All rows are made from the same 11 directions, up to rounding. Whole rows:
In the rows, zero is written as 128.
119,142,97,126,163,95,176,145,205,62,160,125,58,150,171,132,109,140,160,124,113,90
88,112,105,109,122,137,130,85,117,99,71,106,138,144,86,102,104,171,140,167,100,148
83,141,184,129,164,90,146,135,121,187,88,128,117,197,123,92,90,111,172,161,115,112
97,126,179,169,144,105,164,149,141,177,142,95,66,85,104,174,105,169,136,138,134,100
176,113,141,107,147,98,120,114,150,60,118,104,80,90,162,170,68,84,139,134,85,130
116,137,153,122,111,116,146,121,130,141,133,26,56,54,133,164,153,109,125,142,130,106
88,102,82,142,152,129,99,149,148,126,121,131,136,162,82,159,138,178,169,139,136,147
195,135,133,179,135,143,123,143,123,148,98,127,78,44,124,176,115,160,85,103,122,165
129,95,123,135,129,127,138,155,125,128,152,119,110,100,107,174,95,185,129,116,122,129
138,129,128,141,171,155,144,118,153,86,122,142,71,161,99,119,135,128,109,124,58,129
150,129,54,79,109,146,111,113,138,81,114,113,147,152,180,89,171,106,139,98,135,147
106,53,118,106,133,148,129,98,155,103,152,119,125,129,135,154,124,159,162,73,120,114
153,151,119,148,121,145,135,144,128,129,148,139,117,107,127,130,158,130,91,117,133,130
84,163,158,129,84,162,165,79,125,140,167,87,123,93,116,88,221,97,80,138,148,79

The start of a row, then its end:
94,83,132,85,86,170,143,110,93,114,182,63,125,103,84,139,164,147,103,119
102,104
166,183,170,134,138,129,126,125,105,154,99,141,118,148,144,82,146,50,94,142
106,134
179,119,133,83,75,110,122,140,76,105,160,149,197,96,168,125,68,107,102,128
142,132
205,150,88,110,111,142,111,148,121,33,164,103,93,71,124,166,139,88,66,145
82,147
105,95,191,158,153,116,124,121,142,121,186,212,173,150,94,159,79,121,133,136
124,95
146,82,135,110,120,122,131,79,140,116,95,141,147,100,184,126,72,143,155,83
141,134
76,66,163,119,123,132,137,42,137,132,79,111,143,106,122,125,85,165,166,119
129,120
121,106,122,85,113,81,140,138,164,75,199,98,123,106,189,166,102,96,170,121
153,81
118,131,92,147,158,124,84,122,138,105,68,145,140,156,84,138,118,142,150,171
114,172
122,155,121,128,145,80,95,191,130,116,162,115,126,148,108,174,123,84,152,188
133,124
173,127,119,145,143,101,115,149,150,121,121,158,125,105,172,159,87,128,143,108
148,142
104,124,97,138,151,115,98,177,173,117,193,91,92,133,114,199,193,105,163,128
149,109
61,162,185,152,135,118,188,102,131,168,118,141,120,162,103,69,121,145,123,167
127,86
36,107,128,140,149,138,130,104,164,145,145,137,146,190,90,114,177,148,173,132
148,97
127,133,83,110,81,146,117,106,99,151,84,121,184,116,149,85,153,157,125,116
174,158
113,93,144,91,104,91,121,123,117,120,156,145,193,132,161,136,69,117,165,131
160,109
82,110,131,131,136,146,84,65,150,153,76,66,117,117,115,138,205,91,168,125
147,136
132,112,78,74,119,100,105,139,137,52,145,96,137,137,146,151,103,106,161,153
117,132
119,50,133,127,118,164,153,115,122,124,162,137,127,97,103,161,94,217,119,73
112,121
141,99,126,115,127,99,127,124,172,107,168,139,135,106,201,160,108,109,168,82
168,101
162,134,129,94,148,123,107,116,125,99,94,126,120,169,157,101,118,60,139,128
86,144
115,90,139,95,135,137,72,99,99,132,96,140,188,181,108,116,124,85,158,134
112,151
155,144,74,115,115,126,128,160,137,102,160,172,165,156,169,106,137,132,125,106
155,132
108,125,99,184,134,151,143,139,163,121,162,168,124,106,90,156,150,207,110,116
152,123
169,81,120,117,158,136,85,167,107,147,112,121,113,146,120,173,106,130,149,91
95,168
134,83,158,128,144,78,117,143,142,95,150,116,110,81,124,216,34,136,162,149
117,119
123,147,104,103,139,99,73,139,160,95,152,94,131,150,154,155,187,26,170,151
149,119
178,71,105,122,150,116,61,153,122,105,113,154,154,120,128,199,68,132,159,108
118,177
94,109,173,135,142,132,175,141,103,164,122,91,73,128,73,134,87,187,120,144
79,115
143,162,157,145,175,106,132,151,155,156,112,111,61,155,154,128,145,72,146,125
110,119
145,154,54,117,106,135,164,113,189,22,180,131,106,97,176,118,161,139,105,114
141,102
65,135,151,98,116,126,117,72,136,85,150,98,151,153,99,106,171,55,138,184
117,90
84,110,173,144,159,81,122,156,137,146,154,147,138,156,94,170,72,129,172,169
130,104
139,134,200,167,126,145,153,79,134,137,149,207,158,107,133,105,113,110,83,109
133,99
80,196,105,146,119,85,146,153,146,118,129,83,102,114,104,130,148,135,134,215
157,111
146,106,154,141,123,150,177,142,114,141,158,134,92,94,117,140,96,188,89,92
102,115
94,131,70,130,153,104,143,168,175,95,149,125,102,169,126,142,125,174,171,141
135,118
131,134,129,98,105,177,132,86,119,66,161,70,93,102,96,119,201,75,73,138
74,111
155,111,191,122,93,128,158,100,95,171,130,137,148,73,173,114,84,128,104,89
147,112
112,135,162,154,185,124,120,131,145,105,136,199,133,207,77,119,105,101,130,163
77,120
137,90,122,74,110,128,82,178,63,149,147,64,140,136,98,169,128,106,140,135
105,151
100,111,145,125,159,124,110,98,122,135,49,80,90,141,84,135,106,130,159,164
82,153
136,138,149,152,91,136,152,122,96,120,155,177,174,82,96,126,87,172,70,153
139,123
143,84,79,104,114,151,113,177,104,111,194,205,211,185,121,126,111,174,125,86
136,139
126,128,132,124,119,165,105,98,108,143,103,95,124,119,103,118,186,101,109,125
115,144
99,181,175,114,128,92,187,139,114,150,134,138,125,182,145,56,97,103,125,172
118,86
79,134,130,154,98,106,137,117,129,168,118,122,163,86,121,137,121,179,145,154
198,119
156,91,123,109,146,142,98,125,101,84,108,159,148,158,90,138,73,132,121,138
65,163
169,155,180,144,119,121,130,92,103,120,98,189,167,107,138,97,74,92,84,153
117,136
123,155,74,129,157,111,114,168,160,130,109,99,89,168,144,130,167,122,166,132
137,142
189,113,152,121,131,129,96,184,64,185,123,156,157,143,130,141,89,115,114,103
115,165
146,137,131,112,96,173,166,118,106,117,157,74,79,81,120,115,176,132,66,106
97,114
172,117,115,69,100,86,103,201,84,119,168,54,115,93,155,187,93,91,140,141
124,136
147,136,29,137,139,156,127,174,139,101,122,171,135,176,115,109,146,205,119,106
124,168
158,174,115,146,140,101,124,181,156,80,195,143,104,118,131,167,141,84,107,159
128,110
163,176,63,135,130,115,114,192,143,144,143,171,155,172,183,103,169,116,136,104
180,144
146,121,116,115,134,102,96,98,160,56,116,104,114,88,147,170,107,82,149,153
120,133
83,160,167,123,130,106,165,107,114,153,99,159,159,190,126,51,95,122,136,171
125,106
78,144,128,134,152,117,118,84,157,95,93,148,146,180,101,96,132,106,155,181
118,123
111,155,118,152,123,112,115,158,130,164,145,167,175,150,129,122,148,129,138,141
182,125
91,118,214,148,114,131,157,73,125,136,168,179,172,112,109,113,104,113,103,141
137,78
96,144,143,153,109,129,101,119,106,203,97,108,160,108,108,127,173,125,135,145
183,139
126,205,126,183,143,113,194,184,142,168,129,139,67,129,123,102,132,183,96,150
138,115
157,93,115,95,126,160,102,162,100,138,176,147,158,171,134,129,159,104,121,73
114,136
151,80,115,150,127,138,80,129,118,142,101,119,136,67,104,201,107,170,137,108
142,171
146,137,126,112,100,163,181,119,113,104,162,132,114,117,136,87,139,149,72,103
102,109
128,68,177,111,155,139,125,125,120,145,148,132,115,155,122,149,100,116,147,86
87,116
64,128,204,147,120,132,192,98,117,210,124,114,113,127,117,87,126,163,126,122
142,82
147,139,174,106,117,87,122,164,95,143,153,82,111,97,137,164,94,73,127,161
120,115
171,155,98,149,150,134,132,169,122,92,127,186,124,156,102,121,96,155,92,146
89,156
